The groups are shells around one centre, one inside the other: the same stretched ball of 5 dimensions in 9 sizes.
In the rows, 128 means zero.
Some rows, each with its group after it:
[ 88  89 156  98 139 157 110 143 110  89 181 149 151 153 139 124 125 154
 139 146 160] | z603
[ 69  76 125 109 149 161 147 127 107  86 159 135 123 132 113 128 115 148
 166 122 174] | z817
[118 111 200 101 133 154  91 132  93 102 200 140 153 157 138 114 146 133
  99 157 139] | z157
[ 97  98 166 109 143 150 118 134  87  96 171 140 130 136 107 116 133 135
 140 143 157] | z589
[110 113 221 103 129 148 104 123 109 106 158 142 151 163 140 116  96 131
 119 135 119] | z680
[ 65  61 137 123 167 125 158 117 108 110 140 146 122 107  99 146  88 115
 174 107 176] | z230
[116 117 216  96 125 153  88 137 104 100 177 147 159 169 146 110 118 142
 112 153 124] | z589
[ 93 104 168 107 136 160 126 132  89  88 151 134 122 143 104 108 119 144
 153 135 149] | z817
[ 69  76 173 118 154 125 155 116 119 110 105 148 126 126 107 137  48 121
 183  98 147] | z603
[116 110 208 108 137 144 101 124  93 110 182 140 146 148 127 117 128 121
 107 146 134] | z589
[ 74  72 157 117 158 124 141 128 109 108 138 154 133 120 108 138  84 122
 170 118 163] | z680
[ 78  78 165 124 158 130 156 106 102 113 132 136 116 114  96 135  84 108
 162 104 156] | z294
[105 101 195 113 144 132 113 129  90 110 158 147 137 134 109 119 112 119
 135 139 142] | z680
[128 124 201 114 135 157 102 120  62 103 196 122 123 137  99 101 169 116
  97 156 140] | z230
[ 75  80 176 113 148 134 144 119 121 107 123 147 134 136 121 135  61 128
 168 106 145] | z157
[ 70  67 131 127 167 132 162 113  92 107 146 136 108  99  82 138 109 112
 170 111 180] | z230
[113 122 224  91 116 165  92 131 118  95 166 141 161 186 161 108  99 153
 113 143 111] | z38
[112 101 177 119 150 144 117 116  71 110 195 128 124 121  97 118 160 108
 109 145 158] | z817
[ 76  72 164 121 160 124 147 115 110 114 138 147 129 117 108 141  81 112
 161 109 159] | z157
[ 57  61 132 115 159 138 160 119 123 100 132 146 127 122 115 144  74 133
 182 102 171] | z38
[ 65  65 133 120 162 132 156 122 105 103 138 145 120 112  97 139  92 125
 179 111 176] | z243
[ 86  93 155 105 141 153 123 141  96  88 158 144 132 141 112 117 119 148
 158 139 160] | z294
[ 97  91 167 117 152 135 124 127  83 107 169 141 127 121  98 124 131 117
 138 138 161] | z243
[ 98  98 171 105 140 151 111 137  94  96 177 143 140 144 120 118 131 139
 134 146 154] | z589
[ 89  80 174 116 156 123 126 126 104 115 159 153 141 124 115 137 101 114
 144 128 157] | z38
[ 74  77 171 113 151 132 143 121 121 107 126 150 136 134 121 137  64 127
 169 108 149] | z243
[113 112 204  99 130 150  92 139  99 100 177 147 154 161 137 112 123 140
 118 153 133] | z243
[122 132 213  94 113 183  92 126  95  87 188 123 144 180 144  95 140 153
  99 152 119] | z603
[135 140 234  98 115 166  79 132  81  96 185 131 146 173 131  91 144 139
  94 163 113] | z38
[112 113 178 115 140 154 116 127  64  97 175 127 115 129  86 103 155 123
 127 149 152] | z817
[108 105 197  98 133 148  91 142 105 100 183 152 160 161 144 117 124 143
 118 154 139] | z38
[ 84  94 146 105 138 174 135 122 101  84 170 125 124 146 119 116 129 150
 144 129 160] | z603
[127 134 199  94 115 188  86 133  81  82 208 121 140 175 135  90 171 155
  92 166 131] | z294
[ 76  86 132 109 143 169 144 125  98  83 160 128 117 135 107 119 125 149
 160 125 169] | z294
[ 82  84 155 104 144 149 123 138 110  94 162 149 143 143 127 127 108 146
 154 134 160] | z680
[ 87 103 173  92 124 173 115 139 119  80 154 141 147 173 146 112  99 170
 150 135 139] | z294
[113 113 206  95 125 161  91 132 110  98 188 142 160 172 155 114 124 146
 106 150 129] | z680
[ 74  80 150 112 150 140 141 132 104  96 135 147 126 128 104 127  92 137
 176 121 162] | z157
[ 53  54 107 118 165 139 164 127 110  95 142 146 119 109  99 144  96 135
 189 110 190] | z603
[ 79  83 186 111 147 124 133 129 120 109 118 157 142 138 121 133  56 128
 171 114 141] | z817
[103 107 215 108 135 136 113 126 107 109 139 147 144 151 125 118  82 126
 139 129 124] | z230
[102 103 200 106 138 136 108 135 101 105 153 151 146 147 123 119 100 131
 139 140 136] | z157
[105 101 190 116 145 144 124 111  90 110 170 130 128 132 110 121 123 113
 121 130 144] | z230
[118 114 214 111 137 140 104 123  87 111 170 139 140 144 117 113 123 116
 113 144 130] | z589
[ 77  73 143 124 162 130 150 120  91 107 147 141 116 106  87 134 108 114
 166 118 174] | z243

New rows. What belongs after each?
[110 117 187  90 121 173  88 147  99  83 190 141 154 175 145 103 142 163
 118 162 138] | z294
[ 80  80 132 116 155 147 139 130  86  94 166 138 118 117  93 125 134 132
 159 133 178] | z38
[ 61  72 122 112 152 152 156 131 106  86 134 141 116 125  99 128  95 147
 189 114 175] | z603
[ 88  93 170  96 133 161 112 137 120  90 169 147 153 163 148 123 106 157
 140 137 147] | z680
[100 105 209 100 132 140 105 137 115 103 144 154 155 162 139 119  82 140
 141 136 126] | z230
[ 89  86 169 105 145 139 114 139 108 101 165 155 149 142 129 129 108 138
 145 139 155] | z38
[ 91  85 149 128 161 132 143 120  68 107 160 134 106  99  69 123 138 106
 153 131 174] | z294
[ 59  58 119 128 171 129 173 113  98 105 131 138 104  95  78 142  94 114
 187 101 186] | z817
[ 69  71 131 111 154 149 145 127 110  94 157 142 129 128 115 135 107 140
 166 120 174] | z157
[125 130 210 109 126 165 105 119  71  97 178 119 123 151 105  95 149 127
 107 149 128] | z294
[120 117 212 107 132 153 101 121  89 106 182 132 141 152 125 110 133 123
 103 146 130] | z589
[107 115 168 106 132 170 114 133  72  84 180 125 119 144  99  98 158 144
 131 152 152] | z603
[105 107 192  93 126 169  99 130 115  93 188 139 158 173 158 116 123 152
 111 145 134] | z817
[ 93  89 178 113 148 142 128 115 105 109 166 138 136 135 123 130 109 120
 131 125 149] | z230
[ 83  84 126 118 154 159 145 122  77  91 174 125 106 114  85 120 150 130
 152 131 181] | z294
[ 81  83 162 106 146 139 124 139 110  98 150 154 143 140 123 128  96 141
 161 132 157] | z230
[ 76  88 146  96 134 171 128 136 119  80 161 140 140 159 139 121 107 165
 157 129 157] | z294
[107 102 181 122 149 140 127 115  72 110 168 129 115 118  86 116 137 107
 128 135 152] | z680
[ 68  75 158 109 150 134 141 133 121  99 123 155 137 135 119 134  66 140
 182 114 156] | z230
[105 113 229  94 122 148  98 133 126 102 144 152 164 179 159 116  71 146
 130 134 110] | z294
[122 124 207 108 129 159 102 124  78 100 179 128 131 150 112 101 143 128
 109 150 131] | z589
[142 144 252  98 114 162  75 126  85 103 187 130 151 177 139  93 138 131
  81 161 102] | z603
[ 91  85 160 112 152 139 123 130  96 104 174 146 136 128 113 129 125 126
 139 137 164] | z680
[129 133 210 101 122 165  86 136  72  93 191 130 137 160 117  92 160 139
 103 166 129] | z817
[137 132 236 108 127 151  87 120  78 111 191 130 143 156 123 102 145 116
  85 156 118] | z817
[127 124 235  99 124 148  82 132  98 107 180 145 159 169 144 108 120 131
  99 155 115] | z157
[139 146 243  93 109 174  73 131  87  94 191 128 152 186 144  88 144 145
  84 164 105] | z294
[129 120 214 108 135 146  88 128  78 109 199 137 145 147 121 109 154 118
  92 160 134] | z230
[ 85  90 184 117 148 128 140 122 102 108 119 146 125 128 100 125  73 120
 169 114 143] | z294
[ 95  98 196 110 142 132 120 130 104 107 137 150 139 141 116 122  85 126
 151 128 137] | z157
[ 56  64 114 118 160 144 165 126 104  91 131 141 111 113  91 135  93 138
 194 109 183] | z294
[116 126 199  99 121 174  99 132  86  87 179 128 135 166 125  96 142 149
 115 153 130] | z157
[ 83  87 192 103 140 137 124 128 131 105 133 155 154 155 144 133  61 138
 155 117 134] | z157
[ 77  81 152 105 146 147 130 136 112  93 153 149 139 140 123 128 100 146
 162 129 161] | z243
[ 96  88 165 120 154 141 132 113  86 109 178 132 124 119 102 128 135 111
 128 130 162] | z38
[ 91 105 176  98 127 172 122 127 111  85 157 132 137 164 136 112 106 156
 142 130 138] | z38
[ 65  62 124 119 164 136 155 121 105 102 153 143 122 110 101 142 105 125
 171 114 183] | z38
[ 69  63 157 113 160 122 141 125 127 112 141 159 146 126 128 149  70 124
 165 112 162] | z603
[ 68  63 144 119 165 120 147 127 109 111 140 155 131 111 104 145  86 118
 174 115 173] | z817
[ 64  68 137 111 155 141 149 127 118  97 140 148 131 128 117 138  86 138
 176 113 169] | z243
[147 140 233  98 119 167  66 131  74 101 223 129 154 171 139  95 178 131
  64 177 120] | z603
[ 97  94 199 116 147 130 127 115 103 115 145 142 135 133 115 128  89 112
 138 121 138] | z157
[ 97 101 173  90 127 170  99 142 116  85 187 145 159 173 156 117 126 164
 125 150 145] | z294
[124 121 223 106 130 148  94 125  88 108 179 137 145 155 127 108 129 123
 103 150 124] | z589
[ 82  83 158 128 159 130 156 111  84 109 132 133 105 105  75 127 101 107
 167 112 162] | z817
[112 105 198 112 143 134 105 130  85 110 175 145 140 135 112 118 129 117
 121 148 144] | z157
[110 105 218 110 140 127 104 127 102 116 156 151 150 145 126 122  96 116
 125 138 128] | z38
[123 119 216 105 132 146  92 131  87 106 181 141 147 153 125 109 133 126
 106 154 129] | z589
[ 96  91 156 120 154 139 130 126  74 103 171 136 117 114  85 120 142 117
 143 139 169] | z230
[128 123 186 110 134 169  99 122  61  96 217 117 124 141 105  99 191 125
  88 163 149] | z603
[121 118 207 112 135 151 105 119  78 106 181 129 131 143 110 107 141 118
 107 147 134] | z589
[ 80  80 164 126 160 125 153 112  93 112 129 139 113 108  85 132  89 107
 167 109 159] | z230
[ 83  80 146 122 158 136 144 121  85 104 156 137 115 110  87 128 121 117
 157 125 172] | z589
[ 92  92 187 102 140 140 112 135 117 103 156 154 154 152 139 127  92 139
 142 134 142] | z589
[ 87  81 172 121 158 122 136 122  96 114 145 148 128 115  98 133  97 110
 155 122 158] | z680
[ 86  93 143 109 142 167 135 127  90  85 169 128 118 136 105 114 136 145
 149 133 165] | z230
